The rows are grouped in 4 ways, from coarse to fine. Each group lies inside one group of the grouping before and may be the whole of it. The rows also spread widely along 16 directions, which tell nothing about the answers.
Known rows, each followed by its group in each grouping:
[ 17  29 -17  25  16 -44  40 -20  44  -1 -35 -12  19   0  69  22 -36 -26
 -32 -33 -30  -8  21 -28 -26 -24  -2   0  -3  15  36   4   7  26   1 -51
  32  13 -54  19  58]
Z306 Z571 Z429 bugut
[  2 -31  -8  19 -15  -3  -1  13   3 -32   8 -19  18 -14  18   3   2 -15
  16   8   7 -21  26  29  -4   4  12  12 -22 -37  -1 -22  -8 -25 -21  -1
   6 -20   6  -4  -7]
Z509 Z311 Z215 bomer
[-10  10  -2   2 -31  -1  19 -35 -32 -12  -2   6  19  26 -19 -16 -15  33
 -18   4  30   5 -29 -26  -1   8 -21  17 -16 -19  15 -13  22  10  -5   9
  25  28   4 -39  26]
Z509 Z311 Z828 sisi
[-26  20 -26   0   1 -19  25 -50 -31  36 -13 -22  30   4  31 -11  -8  -3
  -3  26 -13 -23  22 -64  -3 -30 -23   5 -32   7   0  49   9   7   0 -17
  -5  34 -16  -6   3]
Z509 Z112 Z743 kud
[ -9  16  -9   1  -3  -8   9 -29 -14  -7 -13  -8   0   9   9  -6  -9  -4
   3   9  31 -16   2 -19   9   4 -18  15   1 -16   8  -2   0   5  -5  10
   3  30 -15 -20  12]
Z509 Z311 Z828 vap
[-45   2 -13  23 -34   8 -14 -41 -45  -6   0 -20 -26 -12 -13  -5   2  -8
  -5  20  36  -5 -21 -40   9  -5   0  43 -18  10  14  11  32  -7 -31 -25
  20   1  25   2 -10]
Z306 Z571 Z429 gab
[ 10  -6  -4  24 -19  -3 -20  27  34 -46 -14  17   9  -8  -9  13  -6  14
   6 -11  13  -3 -18  -2  29  19  -3  -6 -14 -42 -30 -13  -6 -15 -22  11
  23   2 -12 -21  22]
Z306 Z457 Z750 Vari
[  1 -17 -11  13 -18 -13  -5  -5   7 -38  22 -14  -2  13  24  13  -8  -6
  -3  -4  17 -11   4  32 -20  -4   6  15  -7 -15  34 -33  -1 -14 -31  10
  45 -29  -4   5  18]
Z306 Z457 Z750 sama
[ -8 -13  -9 -16   7 -15  14   2 -31  -8 -25   1  23  27  -7  15 -21   2
   0   4   0  29   9  23   1  38 -13  12  13   1  28  12  21   8  -5 -14
  -3  22   7   0  11]
Z306 Z457 Z750 Vari
[ -6 -20  -7  15  -7  -9 -23 -18  15 -13 -14  -3 -16 -12  18  11 -27  -5
  -1 -11  13 -29  14 -13  12 -32 -28   3   0 -15 -15   2 -19  -9 -10  42
  -1 -18 -17 -15  -6]
Z509 Z112 Z743 kud
[-14   8 -15 -22 -13 -22 -11 -13 -20  -2 -10  -7   1   6 -12  29  -5 -19
   8  22  10  19  28  -2  -5 -11 -11  11   6  13  13  11  36  -6 -11   5
 -19   4  37  17 -32]
Z306 Z571 Z429 gab
[-26  27  12   2 -17   7 -20 -50  23  18 -20 -21 -25   8  -6   8 -21  22
  -7   5  38  -2 -21 -45   1 -22 -38  16   2  -6   2   2   2   6   0  32
  23  51 -20  -4  -3]
Z509 Z311 Z828 vap
[ 27  14  -7 -19 -12  -9   1  -8 -28 -40 -12  15  24  25 -31  27 -20 -19
  18  21  23   2  -3  16  11  14  16  31  -1  -7  17 -23  14  23   1   0
   0  -4  21  19 -39]
Z509 Z112 Z743 kud
[-60   7 -34   9 -24 -29 -12 -28  15   4  27 -35 -33 -10  44  19  -2 -22
   8  12  35   9  10 -24  -9 -39  -6  31   3   2  24  25   9 -47 -37  13
  32 -11  29 -18  -9]
Z306 Z571 Z429 bugut
[-17  -3  -7  23 -31   1 -21  27  33 -31  14 -10   9 -14 -33   1 -12  34
  -1   3   8  21  -2   1  -9  -4 -38   3 -14 -14 -23 -15  20 -40 -20  26
  14  34  29 -29  30]
Z509 Z112 Z743 kud
[-27 -62  -2  29   8  -8 -16  36  33  -7  -7  -5  -1 -54  17   2   8 -19
  37 -19  -4  -1   1  34   7 -10 -42   9 -17 -34 -63  12 -61 -51 -29  32
 -17  33 -23 -18   4]
Z509 Z112 Z743 kud
[ -4   4 -26  21  -8 -30  -5 -18 -31 -56  13  14 -42   5   1   6 -18 -33
 -16  -9  48  -4  -3  20   0   1 -34  24  32  19  33 -28  16  -1 -34  20
  19   4   0 -25  53]
Z509 Z112 Z743 kud
[ 32 -39  10  10  14  17 -15 -12 -36 -23 -29  -7  33  50  -2  16 -33  39
 -27  14 -26 -29  11  21  19  47   7 -14 -18 -26  24  13   3  35   3  -5
  13 -14 -40  16  21]
Z509 Z112 Z743 kud
[-23  30 -16  10  -9  -9  -2  10  45 -13  14 -10   7 -11  -7  11 -34  14
  14 -13  -2  16 -25 -16 -20 -31 -18  41 -17  21 -14 -14 -18 -21   2   9
  41  29   3  11   9]
Z306 Z571 Z429 bugut
[-10  33  -5  -4 -53  -9 -17  17  25 -22  21  18  13  17 -29 -31  37  19
  12   4  53  11 -10   1 -32 -17  12  -3 -45 -27 -12 -38  13 -21 -24  20
   8  16  57 -26 -10]
Z509 Z112 Z743 kud
[ -3 -37  17  41  -4  24 -12   9  16 -34 -14 -21  -7  -5   6   1 -21   5
   4 -17  20 -11 -25  37   3  35  13  37 -11 -31  13 -31 -29  -3 -16 -15
  40   4 -28  11  13]
Z509 Z311 Z215 bomer
[-23 -28   1  22 -26  -6  -2 -17  -3   4 -11 -38 -12 -47  23 -12  32 -44
  14  14  28 -18  42   2 -19 -20 -16   8 -15 -26  -1  -7  15 -29 -39 -11
 -30  19  13  -1 -13]
Z509 Z112 Z743 kud
[-15  38 -18  17 -29  -7  -4 -37  -6 -10   7   0   3   4 -13  -2 -17   3
  -4  11  19 -11 -31 -54  -4 -35  -8  35 -33  17   1  -1  10   9 -10 -10
  41  17   4   6  -2]
Z509 Z112 Z743 kud
[  6  39  -6   5 -39  34 -42  21  10 -53  15  11   8   9 -74 -12 -37  43
  19   4  24 -21 -28 -18   3 -11  17  44 -35  10 -22 -59   2   0  12  17
  37 -30  39  23 -36]
Z306 Z457 Z750 Vari
[-14  13 -21  13  -7 -11  -4 -30 -25 -24 -10   1 -25   6   5  10 -34 -28
   0  -1  40 -14  -7 -17  17  -4   3  50  14  10  29  -7   5  12 -10 -10
  22 -15   5  -3  -8]
Z509 Z311 Z828 vap
[-24 -62  -5  23   5 -12  -1  18   1  -8  -9   1  -1  -4  21  -9 -25  14
 -15 -43 -15   7   5  37 -22   0 -32   4  -6   1   4  -4 -19 -16 -20   7
  14 -12 -13 -15  44]
Z306 Z457 Z750 sama
[ -7  -2 -12  13  10  -2  12 -15 -12 -16  -3  -1  23  12  -8   8 -47  25
  -2  -4 -12   0 -33 -10   9   4 -36  32 -10   8  -3   9 -24   8   5  12
  36  36 -34  -7  33]
Z509 Z112 Z743 kud
[-19   9 -22 -15 -10 -26  28 -28 -45  -7   1   8  14   7   0   2   2 -26
  17  11  23  11 -14  -4  -5  -3 -15  34  -5   7  14  -1   6   3 -17  -7
   9  22   7  -2  -6]
Z306 Z457 Z750 Vari
[-60  34 -38  -5 -29 -43 -17 -44 -25  32 -15  32 -33  12 -11  -2 -24  -6
 -27 -16  20  28 -10 -74 -15 -64 -36  15  -6  66   8  41  46  10 -12  -7
  11  -7  45 -10  -7]
Z306 Z457 Z750 Vari

New rows, each followed by its group in each grouping:
[ -1  -3  -8   7  -6  -1 -13  15  -2 -27 -18  10   4  10 -20   5 -41  17
 -12 -23  -3   3   5   5  -6   1  -4  19  -3  17   7 -17  10   8   7  -2
   4 -21  16   6   7]
Z306 Z571 Z429 gab
[ 15  11  15  20 -25  15  26 -12  16 -17 -19 -28  42 -22 -20   1 -21   7
   5   6  -6  -3  -8 -17 -19  -6 -12  33 -30 -15  -1 -34  15   8   2 -28
  15  43  -8  21   0]
Z509 Z112 Z743 kud
[-22  -8   6   4 -17   5  -5   0   5 -10  -6  -8   4 -21 -22   9   2  -3
  27   5  18  17 -31   2   1   0 -12  39 -19 -14 -24  -9 -14 -18 -15   5
   9  36   6  11 -22]
Z306 Z571 Z429 bugut
[-14   7 -42  15  -1 -25 -13  23  -3 -22  17   9  18 -11  -3  12  -9  -9
  13  11 -27  -3  12 -11   2 -17 -14   7 -30  20 -27  18   2 -24 -19 -10
  19   0   8  12  16]
Z306 Z457 Z750 Vari
[ 31 -39  19   4 -16  -5  10  -4 -28 -45 -13  24  22  21 -11  -1  11  17
 -18 -14  17  -2 -25  45  -1  34  -9 -13 -14 -46   4 -40  -1  15 -21  19
   6   4 -24 -19  38]
Z306 Z571 Z429 bugut
[  6   9   0  27 -45 -37   1 -36   5 -13 -21  10 -16 -16  22   7  50 -56
 -19   2  46   0   0 -18 -16 -22   5 -13 -24 -25  16 -12  43   8 -55 -36
   6  18   5  -1  11]
Z509 Z112 Z743 kud
[ -8  22  -5   3 -16   4   2  -2  -2 -21 -16 -12  -3 -17  -5 -16  10 -21
  29   8  44 -16   7 -10   6  12   4  26  -5 -19  -4 -26   2  -7 -14  -9
  -8  24   7  -1 -12]
Z306 Z457 Z750 Vari
[-12  21 -29 -21 -23 -18 -10  -6 -18 -27   6  10  -1  17 -11  -9 -16  12
   5  10  36  -9  28 -19   7 -11 -18  -1   9  -4   3 -12  28 -14  -6  43
 -12 -19  39 -41  -3]
Z306 Z457 Z750 sama
[ 17  34 -22   5 -28 -26  11   4   4 -37  10  30  38  -8 -32  15  -2   0
   5   7 -10  10 -25 -23  -5 -21 -22   6 -35   4 -30 -22  18  -1 -14  -3
  28  27   1   5  20]
Z306 Z457 Z750 Vari
[ 22  30 -21  -5   6 -32 -14   1 -11 -35 -29  32 -12   6   2  13   1 -32
  -2  -2  23 -20  24 -11  24   3  -4 -16  11   1 -10  -3  16  17  -8   8
 -27   0  -7  -5  13]
Z306 Z571 Z429 gab
[ -2  21 -25   6  10 -17  31  27  27 -25 -17  -2  33 -16  29  -5 -29 -16
  30 -19   2 -11  10 -10   9   2  16  35  -8 -17 -13  -7 -29 -11  11 -17
  -1   2  -4 -16   2]
Z306 Z571 Z429 bugut
[ -7  15   0   7 -16  -6  30  16  43  -1 -13 -24  29 -38   4 -25 -12  -1
  17 -24  -4   1  26  -4 -48 -28 -32  16 -16  -2 -12 -45   0 -20   5  -7
 -11  40   3   1  16]
Z306 Z457 Z750 Vari
[ 13   6  -7   4   6 -37 -11  -9  13 -12 -15  37  -3  24  19  27  12 -30
  -1 -13  16   2 -27  13   3  -7   5  -2 -19 -12  -4   3 -26  21 -21  -2
  28  17 -33  17   7]
Z509 Z311 Z828 vap
[ -2  25 -19 -11 -19 -25  22   7 -17 -14   2  16  42 -12 -44   7  -1  -7
  16  20  -6  32  -1 -11 -10 -11 -40  17 -20   8 -28  -7  31 -10  -4  -4
 -13  61  30  -6   4]
Z509 Z311 Z828 vap
[-28 -25  -5   1  -9  -6   6 -22 -19  -3  -8 -15  -9  13  15   6 -29  -9
   0 -14  20   8  -5  17 -20  -3   1  43   4  10  44 -10   0   3 -13 -10
  27 -20   9  12 -12]
Z306 Z457 Z750 sama
[-22  13 -19 -14  -8 -10  -7 -13  22 -13  14 -31  10  10  17  27 -19  27
  17  28  17   1   7 -21  23  -2 -23   5  10 -36  -4  20  -5 -39  -8  58
  17  20  -2 -37   2]
Z306 Z571 Z429 bugut
[-23   4 -22   5  -3 -27   3  -8  14 -10  19   2   8   5  11  15 -16   1
  11  -1   8  13 -25  -1  -6 -22 -32  23 -11   0  -8  11 -26 -19 -16  29
  35  32 -10 -16  17]
Z509 Z112 Z743 kud
[-28   5  -6  15 -25  -6  21  34  61   0 -14   0  30 -45   8 -28 -19   4
  30 -45   5   7 -12 -22 -22 -41   4  39 -38 -18 -43 -24 -36 -30   8  -9
   0   3  25 -21 -22]
Z306 Z571 Z429 bugut
[-31   0 -19  35 -26 -13 -15  -6  33 -30  12 -15 -39 -11  31  -8 -22 -13
  -4 -25  52 -13   1  -4 -11 -25  -3  32   8  -8  24 -23  -7 -27 -29  16
  34 -24  15 -34  19]
Z509 Z112 Z743 kud
[-14  -8  -2   8   3 -26  47 -10  12  11 -25 -15  17 -22  40  -9  -5 -30
   2 -33   0   8  10  10 -41 -16 -17  24  -6   3  16 -17 -12   1  -6 -27
  -6  34 -18   4  23]
Z306 Z571 Z429 gab
[  6  11 -19 -12  19 -27   3 -10  19  -9  21  -9   9   9  34  14 -12 -19
  24   4   0 -26  20  22 -20 -31 -23  10  -8  -1  -5 -17 -49 -11   1  45
  16  19 -37  15   5]
Z509 Z311 Z828 sisi
[ 16  -9 -18  20 -18  -7 -37   6 -23 -37  13   7  10  -3  -6   3  38 -15
   9  39   6 -42  24   1  20   0  10 -25 -47 -32 -32   4   8 -15 -39   6
  -6 -11   2   5  -1]
Z509 Z112 Z743 kud
[-22  35   3  23 -23   3 -18 -36  33  23 -36 -18 -18 -19  15 -26   5  18
 -16  -6  22 -32   8 -77  -3 -32 -31 -22 -25  -9 -21   7  15   2  -9   2
   2  40 -30 -10  25]
Z306 Z457 Z750 Vari
[-21 -33  -6   8 -18 -20  -2  12  19   1 -13   8  11   4  20 -11 -12  11
  -9 -31  11  10  15  11 -19 -18 -11  -4 -15 -21  -1   4  -7 -17 -13  15
  -6 -18  23 -37   3]
Z509 Z112 Z743 kud
[-10  32  -5 -16 -28 -22  32 -32 -16   6  -2  -3  18   2  -7  -7  12 -29
  10   5  21  16  -4  -8 -50 -28  -6  32 -24  22  26 -33  27  14 -12 -30
  11  33  21  32 -17]
Z306 Z457 Z750 sama
[-26 -21 -13   7 -30 -13   1 -33 -32   0  -4 -12  -6  -3   8  -7 -11  -4
 -16   4  23  -7  25 -16  -8 -23 -21  12  -4 -10  19   1  33 -12 -20   7
  -6 -21  30 -29  -4]
Z509 Z311 Z828 vap
[  7  48  -4  -8  -4   0  20 -41 -14   5 -37  10  20  18   5 -28 -16  11
   1  -7  24 -38 -14 -60   8  -8  -1  11 -23  -5  -3  -8  -9  41  20  -7
   4  22 -36  -3   0]
Z306 Z457 Z750 Vari
[-12  22 -25  33 -15  -3  -8   4  -1 -31  17  -7   3 -18 -12 -13   0   3
   2  14   9 -19  -1 -25   4  -8 -22  14 -28  -3 -24 -10   7 -21 -20  -4
  21  31  -3 -13  41]
Z509 Z311 Z828 vap
[-36  -4 -19   2   4 -24 -19  -4  47  16 -17  11  -1  20  14  31 -80  34
 -13 -37 -16  26 -13 -28   1 -41 -31  19   6  23  -3  36 -20  -4  20  32
  38 -17   2 -16  -8]
Z509 Z311 Z215 bomer
[-25 -10 -15  -9  -6  -2  10 -37 -71  -2  -6  -7   0  19   3 -18   1  -5
   4  19  31 -15   4  -8   9  18  -7  23  -5  -2  25  10  13   7 -17  -4
  -2   2   5 -11  -2]
Z306 Z457 Z750 sama
[  0  -1   4  24 -28  -2  -9  -9  -3 -15 -18  10   5   5 -10  -6   0  12
 -26 -14   4  -3 -19 -16 -14  -8  12   5 -39  -1   5 -15  21  16 -17 -32
  23  -8   3  15  14]
Z306 Z571 Z429 bugut
[-19  -9 -26  15 -14 -10 -24  14   1 -31  11  17   1   5 -10  14 -24   7
  10   0  14   1 -19  -6  25  -6   0  28 -15 -13 -18  10 -13 -20 -15  16
  29 -21  20 -21  -8]
Z509 Z311 Z828 vap
[ 28  15  -2  -3   6 -22 -23   5  24 -31 -24  44   2   8 -17  36 -12 -22
  19  -9  14  -2 -31   6  24  -7  -8   8 -10  -8 -35  -6 -34  22  -3  24
  10  22 -29  20 -18]
Z509 Z112 Z743 kud
[  1  19 -14   7   1 -19  -2  -2  18 -12 -21  22  -2   8  17 -15 -21 -12
   3 -31  23 -22   0 -13  -6 -25   1  13 -12   4  -5 -12 -28  16   5   7
   3  -5 -10  -9   2]
Z509 Z112 Z743 kud
[-28 -19 -32  10   0 -59  15 -35   5  -7  11  10 -17  -9  67  35   2 -41
   0 -13  17   5 -20  -6  12 -33 -27  10   8 -17   2  32 -30 -23 -42  29
  34   1 -34 -34  28]
Z306 Z571 Z429 bugut
[-12 -17  -4  25  -6   0 -27 -14   8 -16  -6   0 -20 -12  -4   1 -33  13
  -9 -15   7 -21  -8 -13   5 -27 -44  11  -6   4 -21  -4 -21  -6  -8  39
  14   4 -24 -10  18]
Z509 Z112 Z743 kud
[ 21   6  -2  11 -18 -16   0   2   6 -58  -8  24  -1  20  -6  13 -16  11
 -20 -22  33   3 -24  15   9  20  -5   3  10 -24  15 -38   9   9 -15  21
  26  -3  -9 -29  44]
Z306 Z571 Z429 gab
[  3  46 -30  -4  -1 -12  21   0   4 -21  18   5  49  27 -16  -2 -51  31
   5   4 -18  -2 -13 -25 -14 -19 -14  32 -27  23   0  -7 -10   8  24   6
  37  20   1  -2  18]
Z509 Z112 Z743 kud
[ 18  19 -13   3  -9 -34 -10  -1  28 -26 -11  28   4  30  16  19 -13 -14
 -11 -18  19  -1  -2   6 -10 -17  14  -2 -10  -4  17 -13  -3  18 -10   3
  24 -16  -1   4   3]
Z509 Z112 Z743 kud
[-37   0   6  20 -17  18 -17 -11  32   4 -16 -27 -15 -31  -2  -6 -18  17
  14 -11  22  -7 -19 -34   5 -18 -22  32 -13 -12 -25  -1 -19 -23  -6  17
  12  27  -8  -6  -9]
Z306 Z571 Z429 gab
[-16 -24  -6  -9 -11 -12  12 -41 -46  -6  -1 -16  10   9  -1  12  -4   4
   0  29  20   5   4  -1  11  10 -49   5  10 -24   9  18  16 -12 -21  37
  -9  37  -5 -35  12]
Z509 Z112 Z743 kud
[ 10  18 -10   7  -4  -9  -3 -45 -57 -24 -27  17  -9  40  -8   7 -13  -4
 -29  15  33 -16 -12 -24  29  30  -2   7   5  -4  33   7  32  41 -12 -17
  16  11 -19  -9  28]
Z509 Z311 Z828 vap
[-31  25 -26  38 -41  -7   7 -10  10 -35  36   0  -1 -30  -1 -26   7  -7
  22   1  46 -15 -47 -37   2 -32  -7  50 -40 -18 -27 -21 -23 -34 -32   7
  48  20  10 -37  15]
Z509 Z112 Z743 kud
[-32 -60  11  33 -20   5   3   6  -6 -22  -3  -5 -15 -34 -16  -9 -13   5
  -2 -36  15  24 -34  38 -21   6 -49  36  -1  -3  -4 -33 -12 -24 -32   7
  23  24  -8 -11  38]
Z306 Z457 Z750 Vari
[-14  17 -21  11 -10  -4 -12   0   6 -14  15 -21   2   2  10 -19  -3  11
   2  13  16 -29  32 -12 -11 -15 -15   0 -18 -10  -3 -12   3 -23  -9  19
   4  10   7 -18  22]
Z509 Z311 Z828 vap
[-24  11 -21   8  -7 -14   2  18  16 -10  16   3  19  -9 -22   7 -29   7
  16  -6 -10  25 -18  -1 -18 -24 -28  40 -22  20 -21  -6 -13 -21  -1   3
  27  33  17   3   6]
Z509 Z311 Z828 vap
[  9 -20  -7 -18  13 -26 -20   0  -3   2 -21   3  16   8  14  39  14 -22
  20  29  -6  -3  35  16  25   9 -17 -28  -5 -35 -24  34  -6  -8 -15  26
 -28  23 -16   6 -21]
Z509 Z311 Z828 sisi
[ -4  -3   7   1 -24 -17  -6  10  39 -14 -14  23  17  -5 -22  27  -8  -1
  17 -14  14  37 -40   7  -3 -14 -17  20 -18 -19 -26  -7 -14  -7 -13  16
  19  34   9  -1 -20]
Z509 Z112 Z743 kud
[  7   4 -18   9 -20   4  -7   0 -25 -36  10  -6  19  21 -11  -7 -17  14
  -5  18  13 -25  19   0   3   8  16  16 -20 -16  18 -21  19  -2  -6  -4
  15 -31  24  -8   1]
Z509 Z311 Z828 vap
[-51 -14 -23  19  -3  -9   2   9 -12 -10 -18  -4 -19 -10 -10  -1 -51   0
  -2 -21  23  33  -6  -9  12  12 -32  52  27  18  13  18  13 -19  -6 -10
   5  16  33 -39  19]
Z509 Z311 Z828 vap
[-24  25 -20  15 -48  -2  -1 -14  15 -16  43 -24   9 -18 -13 -13 -10   6
  10  12  17  -9   0 -24 -39 -58 -11  42 -39   6  -1 -40  10 -32 -14  11
  38  -3  40   0 -12]
Z509 Z311 Z828 vap
[-24   8  10  32 -31  11 -42 -35  36  -7  -2 -28 -32   1   5  11  -3  31
 -19  13  37 -11 -17 -38  11  -9 -25  -8 -12 -30  -2   4  13 -17 -27  30
  43  28 -20 -17  21]
Z509 Z311 Z215 bomer
